Each new row is followed by what is left after taking away its nearest point in the smallest flat space through zero that holds the last named rows.
In the rows, 128 means zero.

q_749 (4 x 15)
[[156 143 153 141 116 149 114 202 120 135 147  99  62 126 167]
 [138 128 138 122  80 132  68 171 139 126 141 124  90 134 166]
 [143 138 114 105 129 142 141 120 108 141 130  98 117 137 170]
 [179 146 138  98 125 127 112 145 155 161 155 109 144 121 140]]
New rows:
[103 132 126 134 130 105 119 121 176 162 118  75  95 168 152]  [ 96 129 130 144 141 100 128 117 181 158 115  86 106 163 129]
[137 128 125 129 122 114 111  75 136 119  93 138 136 170 126]  [154 137 142 142 133 121 121 109 136 125 103 127 115 163 125]
[127 118 114 126 112 130 133 120 121  83 137 130 153  75  88]  [139 125 112 117 107 139 132 131 112  90 142 112 136  79 115]
[171 103 178 129  80 108 129 105 127 121 106  75 128 138 119]  [160 100 178 139  87 108 140 101 121 114 100  80 126 138 110]

q_38 (4 x 15)
[[172 127 143 136 114 128 130 144 155 125 151 187  96 113  76]
 [126 110 132 114 156 125 157 142 180 156 137 146 152 112 104]
 [145 131 103 132 130 146 123 137 119 152 138 120 143 103 154]
 [134 109 161 130 113 139 102 108 165 129 116 132 128 141 141]]
New rows:
[116 124 112 123  73 120  71 132 119 116 110 141 127 102 111]  [ 99 119 106 113  94 113  92 138 131 127 110 135 145  99 105]
[144 101 159 148 127 159 100  96 112 105 125 147 109 116 101]  [124 103 138 138 151 154 123 105 106 119 126 129 133 108 108]
[157 109 151 116 132 166 154  99 136 137  99 152 130 122 120]  [146 120 137 116 135 160 160 101 107 129  98 139 129 125 124]

q_79 (4 x 15)
[[120 148 141 141 107 123  74 179 131 140 129 191 116 110 111]
 [106 109 133 128 126 123 114 204  80 130 104 161 140 110  61]
 [ 92  93 129 171 127 116  68 159 102 168 178 141 152 122 109]
 [115 132 117 152 162 131 106 142 112 132 118 137  96 132  94]]
New rows:
[138 140 113 132  85  78 136 135 146 154 189 100 151 156 107]  [144 159 108 128 103  84 144 141 144 139 158 109 121 158  88]
[120  92 150 133 145 134  91 159 140 130 107 106 143 147 141]  [129 104 151 125 144 137 100 152 150 122  97 107 134 148 148]
[169 131  77 161 128 121 147 128 142 135 119 137 160 142 176]  [162 128  76 165 136 121 141 149 127 135 109 146 155 139 152]
[122 146  93 122 157 165  97 130 139 152 124 141 142 110  94]  [130 142  97 107 143 164 115 119 145 147 126 130 159 110 111]

q_473 (4 x 15)
[[132  87 144 116 144 134 113 162 100 110  95 102 158 129 145]
 [142 140 121  81 142 101 128 125 103  98 112 138  95 143 134]
 [157  89 158 150 145 106 101 116 103  94 168  91  84 130 140]
 [148 141 135 126 155  77 102 106  82  89 120 127 118 168 152]]
New rows:
[ 80 116 114  78 148 147  99 138 106 173 136 159  85 115 137]  [ 80 115 123 114 152 139  84 128 100 175 143 151 106 126 146]
[139 131 136 137 112 128 132 133 170 133 103 112 120 116  73]  [145 133 140 139 123 111 121 128 152 120  96 110 125 132  84]
[128 138 142  90 117 107 164 117 118 102 118 136 128 102 134]  [125 131 150 123 115 112 156 112 123 112 130 127 145 101 136]
[151 110 133 108 116 115 129 116 162 116 134 129 136 113 124]  [149 116 132 115 118 110 125 113 157 116 128 132 149 121 128]

q_682 (4 x 15)
[[119 125 110 168 167  94  98 193 131 172 156 134 106 187 152]
 [144 135 163 124  86 113 159 142  88 156 125 108 147 160 146]
 [146 131 153  88 101  89  96 144 132 119 149  91  78 177 119]
 [132  90 126 151 134 170 108 164 125 172 167 153 164 119 129]]
New rows:
[ 98 111 156 128 105 111  98 146 126 163  92 139 127  98  98]  [ 94 119 152 131 111 103 102 143 127 158  84 138 122 100 101]
[147 121 142 161 114 120 131 153 160 164 123 154 150 109 162]  [149 129 144 139 108 109 124 135 171 137 116 142 127 107 151]
[ 97 142 146 162 109 153 128 139 135 107 116 144 125 146 103]  [ 99 141 149 158 105 151 125 141 135 107 119 141 122 150 102]

q_223 (4 x 15)
[[155 120 132 126 128  84 139 135 158 159 143 150 142 194 123]
 [122 132 143 109 117 101 104  79 176 163 141 129 101 173 133]
 [133 103 104 166  93  63 178 110 144 108  98 133 128 163 140]
 [132 134 138  68 133 100 172 103 153 123 120 136 121 163 156]]
New rows:
[146 126  85 138 134 139 123 136 130  74 163 122  81 127  88]  [150 129  90 120 138 133 129 132 139  80 166 126  81 141  92]
[128 112 130 167  89 113 121 178  94 109 107 125 125 149 130]  [120 127 148 120 101 127 111 156 108 119 116 122 110 151 141]
[147 127 127 100 127 149 109 121 142 129 155  98 112  93 164]  [159 115 117 126 119 126 124 135 142 128 151 106 125 111 159]

q_628 (4 x 15)
[[135 130 127 123 161 135 140 114 139 154 156 135 106 132 121]
 [150 122 118 101 141 108 120 129 126 137 122 116 154 154 129]
 [164 102 141  91 139 124 136 115 145 127 131 119 165 125 109]
 [116  55 126 115 142 146  90 123 119 104 115  97  97 137 160]]
New rows:
[137 123  94 111 155 116 143 118 127 107 107 158 153 140 130]  [123 122  99 126 150 129 145 117 127 102 111 163 134 127 132]
[140 138 101  94  99 118 105 109 121 140  92 153  91 151 107]  [141 131 112  96  96 129 113 103 129 135  97 157  89 134  99]
[ 92 105 147 130 132  95 132 163 154 123 129 127 155 137 119]  [ 88 108 146 135 141 100 135 160 155 131 138 131 140 137 120]
